Each new row is followed by its nearest point in the smallest flat space through zero that holds the last named rows.

z237:
[[  2 -36   7  19 -51  18  27   2   1 -35 -48  17   8]
 [ -8  -1 -16 -15  -1   8  30  30   2  -2 -51 -24  25]
 [ 18 -43 -26   0  -1  17  40  41   3 -19 -51  -4 -30]
 [ -2 -31 -16  -7   5  11   7  -7  34 -15 -48 -14   3]
 [ -6 -51 -10  -2 -10  -4  26  25  -7  19 -22   7 -37]]
New rows:
[-13 -11  -4   4 -13  -8   7   2   8  13  -2  -3   6] -> [-13 -11   3  -3  -9  -5   4  -1   0  12  -8   0   3]
[  2  -7   1   0  12  20 -35  -4  -1   4   2   2   0] -> [  3   0  -1   0   9   0 -12 -12  10  -2   8   0  -4]
[  2 -14 -10   4  14   2  35  12   6   6   4  10   0] -> [  3 -10  -8  -2   3   1  11  16  -4   3  -8  -2 -12]

z718 (5 x 13):
[[  1   3  -4  -4 -16   0 -23  15 -15  14   3 -13  31]
 [  2 -23   9  -3 -10   4  16  -2  -8 -21 -35 -26 -30]
 [  9  10   8  -8  19   6 -13  21  16   0   2  30  36]
 [ 15 -10   9  -8  11  -8 -13  -6 -25   0  -7  13  -1]
 [  7  13  33 -17 -17  -1  12  -8 -13   8  18  -6  24]]
New rows:
[ 20  22 -22  24 -22  -6 -12  -7  -2   4  12 -12 -15] -> [-10   3 -20  11 -10  -5  -6  -8  -6  12  13 -12  -8]
[ -9  -2 -16   1   0 -22 -22   2   5  22  21 -18 -19] -> [-10   2 -25  13  -6  -7 -12  -7  -8  14  14  -8  -8]
[ -6 -16 -12  -3 -14 -18  -1  19  -4   7 -19 -16  12] -> [ -2  -8  -8   1 -13   3 -12  14  -7   0 -15 -19   7]
[ 13  -8 -17  -7  -3   3   5  -1 -11   0  -6  22  23] -> [  7  -1   2  -4   7  -1 -12   6  -6   2  -2  10  11]

z971, 5 rows:
[[ -2   4 -22   0 -38   5   4 -29   2   3 -13 -17  15]
 [ -6  18  -8  -3  -7  10   1 -13  16  26 -15   5   0]
 [ 24  13  15  42 -17  15   3 -11  18  -9   3  20  -4]
 [ 44   0 -14   9 -17  34   0  -1  40 -32 -21  -4   5]
 [  9  -1 -15  17 -32  -3  23  12   0  -5 -20   1   6]]
New rows:
[ -2 -10  -1 -43   5  12  -2 -24  -4  20 -22   8 -13] -> [-12   6 -11 -28  10   7  -9  -9   9  19  -9  -9   2]
[ 11   0   5  -8 -18 -18  10  -4  -1   0 -25  13  -1] -> [  1   2  -8   6 -13  -2  11   6   0   4 -11   2   2]
[ -5  -3  19  12   9 -20  21  -6 -11 -10  -5  14   0] -> [ -3  -2  11  15  -1 -12   7   9 -13  -1   8   9  -4]
[  4   0 -13   4  10  -8  24  23   5 -30   1   7  16] -> [ 12 -12  -4   3  -1  -4  11  26  -2 -18  -7   0  -1]

z412 (5 x 13):
[[ 18  -4  -3  22 -12  19  -8  -7   3  -8  29  -9  -8]
 [ 11  -3 -25   2 -28 -24  12  -5  -1  16  28  -9  14]
 [ 22 -11   1   5  -6 -23   1 -10  -8  -6  41   4 -14]
 [ 14  -3 -13  20  -9 -34 -10 -37  21  -5  35 -17  13]
 [  8 -14 -10  30  -1  -7  -3  -1  17   8  21 -17   7]]
New rows:
[ -2  -1  16   5  14  -9   3  -7  -1  -2  -7  -4 -23] -> [ 0 -5 13  1 17 -7 -5 -1  1 -7 -2  6 -9]
[  3 -10   1   9   3  -6   3  21  -6  -5   1   7 -12] -> [  3 -11   5   4   8  -1   5  16  -6   4   5   5 -10]
[  2  -3 -28 -10 -24   8  18  15 -31  20  -7  -2   2] -> [  1   3 -18 -14 -27   8  20  22 -18  20   1   3   6]

z329 (5 x 13):
[[ 10 -17  10  20 -23   9 -16  23  -8  20  -1  11   7]
 [ -7   3   8  17 -31  15 -13  -8 -18  22  24   4  -6]
 [ 20  -6  34  40  11  17   2  -7 -17  -2  -9  13  10]
 [  9  -5   7  -6  -5  -7   2  -4  17  -5 -12  -9  -5]
 [ 24 -38  22  28 -19   1 -12 -14 -20  -4   1   6  -6]]
New rows:
[-31   6   4   0  -9   5  16 -14   8  -2   6   1   9] -> [-10  17   0  -3  -1   4   4 -11   1   3   8  -4  -4]
[-15 -22  -3  -3  -1   7  -1 -11   9   0   4  17  11] -> [ 0 -7 -4  0 -1 -2 -3  0 -6 -2  3  2 -1]
[15  3  4 22  7 -4  5 -3 11 15 13  1  3] -> [ 4  4 11 11 -1  7  0 -1 -1  4 -2  2  2]
[ 22   1  -4   6  -3 -15  -8  20  -9 -13  -1   8   5] -> [  7 -15  -3   3   3  -3  -4  13  -4  -2  -7   6   6]
[-27  27   8   1  -4 -16  15  12  -4  -7   5 -15   3] -> [-12  22  -5  -8   5   4   6  -1   6   4   4  -3   1]
[  8 -20  31   2  -6   8   3 -14  17  -5  -2  -1  -7] -> [ 16  -9  22   9 -10  -1   0 -15   9  -4 -10  -7  -7]

z810, 5 rows:
[[-20   7   7 -12  12   6  -2 -13   7  19   3  14   7]
 [-18 -10  14  11  15 -11   3  -6   0  30  11   7  22]
 [  0  -3  -2 -14 -20  -5  15 -27  -1   3   5   3  35]
 [-35   2   0 -18 -10  24  13   4 -15  14  12  26  12]
 [  4  16 -15  13 -13  11  13 -23   1  11   3 -10  -9]]
New rows:
[ -6   2 -11  -6  -1  -1 -27 -27   2 -13   0  27   5] -> [ -2   7   2 -21   2   2  -4 -13   9  -3  -5   7   5]
[ 3 12 16  9 -9 25  4 -3  6 -9 36 -7  0] -> [-3  5 -7  5 -8  9  8 -3 -5  4  3 -1 -4]
[ -4   7  12   7  -7  12  20  24  -8  41 -20  14   2] -> [-20  -1   1  11   2  10   7   9 -10  18  10   8  -1]
[ 23   0  16   9  -1 -22   6  -9 -18  10  21  31  21] -> [ -2 -14   7   5  -2 -14   7  -5  -4   9   7   0  26]

z9 (5 x 13):
[[  3 -11  -5 -12   5   4 -17  14   9  -7   2  -9 -12]
 [-11  -7   0  14   0   2  22 -11  10  12  -3  -8   9]
 [-12   2   7  -9  -5   6  -6   3 -23  -6  13 -19 -20]
 [-19  30 -14  10  -8  14  14   2  14  15   2  26   1]
 [ 26   3  10   3  22 -10   6   1   0  -7   6   1  -5]]
New rows:
[-19  -2 -15 -23 -16  20  22   4 -24   5  13  10  18] -> [-23  10  -3   0 -20   8   1  -5 -12   6   0   3   2]
[-13   2 -21   8 -22 -10  21  -8  -7  10   1 -21  10] -> [-21  -5   1   9 -13   4  14 -13  -5  10  -3  -9   8]
[-15  -5 -23   4  -2  14 -22  -3  21 -22  -5 -22 -22] -> [-14 -14 -11 -11  -2  13 -14  15  16  -1   2 -15 -14]
[ 23  14  -3   5  23   6  -8 -22   0 -23  11  23 -11] -> [24 18  5  0 16 -7  0  5 -2 -7  6 17 -6]
[  5   5  -5  17  -2   9  -3  -5  -9   0 -13  18  -2] -> [ 2 10 -1  2 -4 -2  1 -3 -2  2 -3 14  7]
[  2 -16  -2 -14   8 -15  14  22  -6  24  19   6 -18] -> [  2   1   2  -1  10   3   3   6   4  -2   8  -8 -13]

z469, 5 rows:
[[-19   2  -6  13  -5 -23 -13  -7 -22  -5  -6  25  13]
 [  2 -17 -16 -24  17  10 -26   0 -32 -17  25  -9 -37]
 [ 26 -17 -15   7  -6   7  -8 -34   2 -21 -27  -1  17]
 [ -2 -19 -21   0   9  -1  -4   2 -30  20  -8  -3  41]
 [ 12  -4   9  -8  11  -8   0 -18  11 -22  18  13  15]]
New rows:
[  6   6   3 -29  13  -7  -4 -22  11   4  -8 -18  -6] -> [12 -5  1 -7  4  8  1 -5  8 -7  4 -7 -4]
[ 12   1  -1 -17  28  -3  35 -35  -1  -4  10  -1   0] -> [ 16  -8   5 -12  12   3   4 -10  11 -12  15  -1  12]
[  7   0   9 -10   3 -18  10   6   6   1  -1   0  19] -> [ 2  1  7 -1  5 -5  8  0  8  4  6  4 20]
[ -7  -2  20   0  -8   1   4 -16   2   2  35 -31 -30] -> [  2   5   9 -12   5   8   1   8   9  -6  18  -8 -29]
[  3  13  25  -3  35  12   9   6  23  28  21 -17  -7] -> [  4   7  17 -15  12  10  19  20  21  15  24 -14  -2]
[  2  -8   0 -31  17  18   9  -4   3  -4  32  -1  11] -> [ 12 -10   4 -23  22   6   4   2   2  -3  31  -7   9]

z284 (5 x 13):
[[ -3  -5 -10 -30 -21 -21 -23 -36   7  -1   8 -39 -39]
 [  0   4  13 -23  -8  12 -29  -6  25  22  12 -41 -51]
 [ -3 -16  17 -30 -22 -14   4  -6  44   4   9 -20 -16]
 [-33  -5   0 -32  -7  -4 -22 -40  25  16  -2 -18 -29]
 [-29  13   2 -10 -27  -3   3 -14   4  13  19 -51 -40]]
New rows:
[ 12   6  18  24   9  19  11 -15   6  11 -10 -18  -4] -> [-2  7  6  6  3 13 -1 10  0  9  3 -5 -7]
[  9   1   6   1  -6  22 -11 -12  10 -13 -25  17   4] -> [  5  -6   1  -4  12   4 -11  -3   6   2  -9  16   6]
[ 18  -1  -9 -15   7  22 -12  17 -20   9  19  25  -8] -> [ 19   4   0   7  15  13 -16  11  -8   3  -3   7  -3]
[ 30   8 -23   0 -13  11  -8 -15 -10  17  -1 -12 -10] -> [ 15   4  -8   0   1  -1 -17  -4 -14  -2   3 -13 -16]

z653 (5 x 13):
[[-13 -19   4 -37  -6   8  -7   6  -1  27  18   9  -9]
 [-19 -11  -8  20 -41 -10  11  15 -15  33  -6  17  27]
 [  5   4   1 -16   2   5   2  -1  12 -13  -2   7  -1]
 [  5  17  -4   1  -8  -9   4   1  11   0   8   0  -4]
 [ 13   3   9  22   7   0   4   5  13 -13   6 -26 -17]]
New rows:
[  9  22   1   7 -22  14   1   9   5   1  14  -6   5] -> [  4  11  -1   6 -15  -7   8   7  13   2   7  -2  -2]
[-27  -4  -8  11 -10   2  19  13  -9 -24  -2 -24  -3] -> [ 2 -8  5 19 -5  3  6  7  2 -5 -6 -9  2]
[  1  13 -10  -3   4 -22  14 -19   9  11  -6  15   0] -> [  1  21 -11  -4  -4 -12  -1  -7   0   2   2  11   5]
[-18 -11   9   1 -35  21   0  -9   3 -15 -11  23   0] -> [ -4 -14   2  -7 -16   9   9   9   6  -5 -13  16  16]
[ 17   2   2  -2 -14   0   3  -9   2   4  -2   8 -35] -> [  4   6   1  -5  -2  -2   1   2  10   1  10  -4 -10]

z916 (5 x 13):
[[ 16   6  14  13   2   4  -7  26  18  -2  12   8  -6]
 [-19   3  28  12  13  -8 -18 -20 -30   1   8   0  -1]
 [-13  -1  -4  12 -10  -7  -3  -5   5  14 -14  15  -2]
 [ 15 -33  17  10  -7   4  -1  -3 -12  15  20   7  -5]
 [ -7 -25  10   5  40  23  -6 -12  -4   8  15  -6 -12]]
New rows:
[ -5  -4 -14 -19  -8  17  -8   2 -27   5 -12   9  -3] -> [ -5  -7  -8  -7  -4  -2   5 -12  -8   2  -5  -3   3]
[ 24  -4 -19 -34 -21   3 -14   1 -22  24  38  -4   2] -> [ 24 -20   1 -14 -18  -1  12  -2 -16  -3  15  -9   6]
[-17 -42  -7 -14  17  12  -7  17   0   4 -32  -1  -1] -> [ -9 -19 -16  -2  14  14   6 -10   9  12  -7   1  -6]
[ 10   6  -8   4  -1   3   9 -10  -6 -13   4 -16  13] -> [  5   3  -4 -12  -1   0   5  -2  -7 -10   3 -11   5]

z281, 5 rows:
[[ 23 -16  -2   6 -19   5 -24  28   7  19  12 -11 -25]
 [-23 -10  29  11  -5   7 -16   6  21 -12 -14  -5  17]
 [ 16 -23  11   0 -16  34 -13  14   0   2 -23  -7 -37]
 [ 12 -30  18   1   8   5   2  16  14  -7 -19   3   6]
 [ 22 -15  35 -22 -39   9 -21  19 -22 -26 -12   3  15]]
New rows:
[-17  -1  -7  27   2  -1 -10   6 -15  -8  -3  -3   6] -> [-12   5   3   5  -2   1  -5  -3   5   0   1  -3   3]
[ -4 -15   1  -1   0   8   2   0  -3  -8  22 -17   0] -> [ 1 -1  1  1 -3 -1 -4  3  1  2  3 -2  0]
[-16  -4   4  16  22  20   5  11 -26   5  -4   9  -4] -> [ -5  -1  -1   2   7   9   7  -7   2  -1 -11   1  -8]
[ 21   8   8 -10   2  20   5  -7  -6  -4  -6  13  -2] -> [ 10  -3   1 -10  -2   9   8  -4 -14  -7 -11   5  -6]

z376 (5 x 13):
[[ -6  30 -20  13   7  49 -13  19 -12 -19  -1 -10 -12]
 [-16   5 -17  -7   9   1  12 -25 -11  -5 -16   9  -7]
 [  0   7 -11  -9  12  19  -4 -16   4  32  17   8 -21]
 [-21  -1 -25   6  13   3   1 -27 -33   9 -24  21   3]
 [-25 -12 -31   7  -9   6  -8 -13 -16   7  19  16  -1]]
New rows:
[ 10   0 -24 -13  -9 -34  -1  23 -30   5  27 -18 -15] -> [ -4 -10  -4   3 -12  -4  -5   5   3   0  18   1   3]
[ -2 -17  15  18  -3   3 -31  35 -17  21  -6  11   8] -> [ 11 -10   8  24  -3   3 -26  24 -18  20   2   5  20]
[  6   4   3   4 -10 -17   1  -3  13   7  14  -5  -9] -> [ 4 -6  6 -6 -5 -7  2  0 13  5 14 -2 -3]
[  0  -4   3  29 -14 -10 -32   6 -20   6  -9 -13   1] -> [  2  -8   1  19  -4   1 -16  17 -17   4  -3   4  17]
[-10  -4   6 -33   0   4   6 -11   0 -28   8 -20  18] -> [ -6   2  -1  -9  -7  -7  13  -3  11 -25   0  -7  -3]
[-14   8   1  -4  18  23   1   2 -29 -21   4  20 -12] -> [-11  13 -18   5   6  20  -2  -3 -14  -9  -9   2  -5]

z727 (5 x 13):
[[ 25 -31   2   9 -10   6  14  29  26 -12  12   8   3]
 [-10 -25  -4   1  12  22   1   8   9 -43 -13  21  15]
 [-11   3  21  12  -7   8 -12  14   9  10 -15   6  -3]
 [ 10  -7   5   3   9   2   0 -11 -11 -12 -18   8  11]
 [ 18 -25  -4  -8   7 -17  19  -9   5  -5   8   8   5]]
New rows:
[-20  13  23   1   6  31   1  -7  -2  -2  13  -4   7] -> [-18  11   0   2   0  12 -11   4  -1  -4  -6   0  -1]
[-11  -1 -32  17   8  -3 -31  11 -23 -19 -26  14  15] -> [ -8   7  -4   4   9  20 -11  -5 -14 -25 -18   4  11]
[-23  -3  -6   6  10 -13 -23  -1  -5  24 -13   9   6] -> [-21   7  12  -2   4  -6  -8  -9  -1  12 -12   5  -3]
[  8 -16   3  15  -8   3  23 -12   8  -7  24  18  17] -> [ 14 -21  -3  -2   2  -5  13   3   9  -9   7   7   4]
[  5 -12  25  23  -6 -10 -26 -15  -1   7   0 -21  -7] -> [  8   5  16   8  -5  -5  -5   0  -3  17 -11  -1  -2]
[ -6  21  23   1 -22  11  -8  -3   9  18  20 -18  30] -> [ -2  17   5   7 -11   3  -8  10   1  17   3 -10  -8]
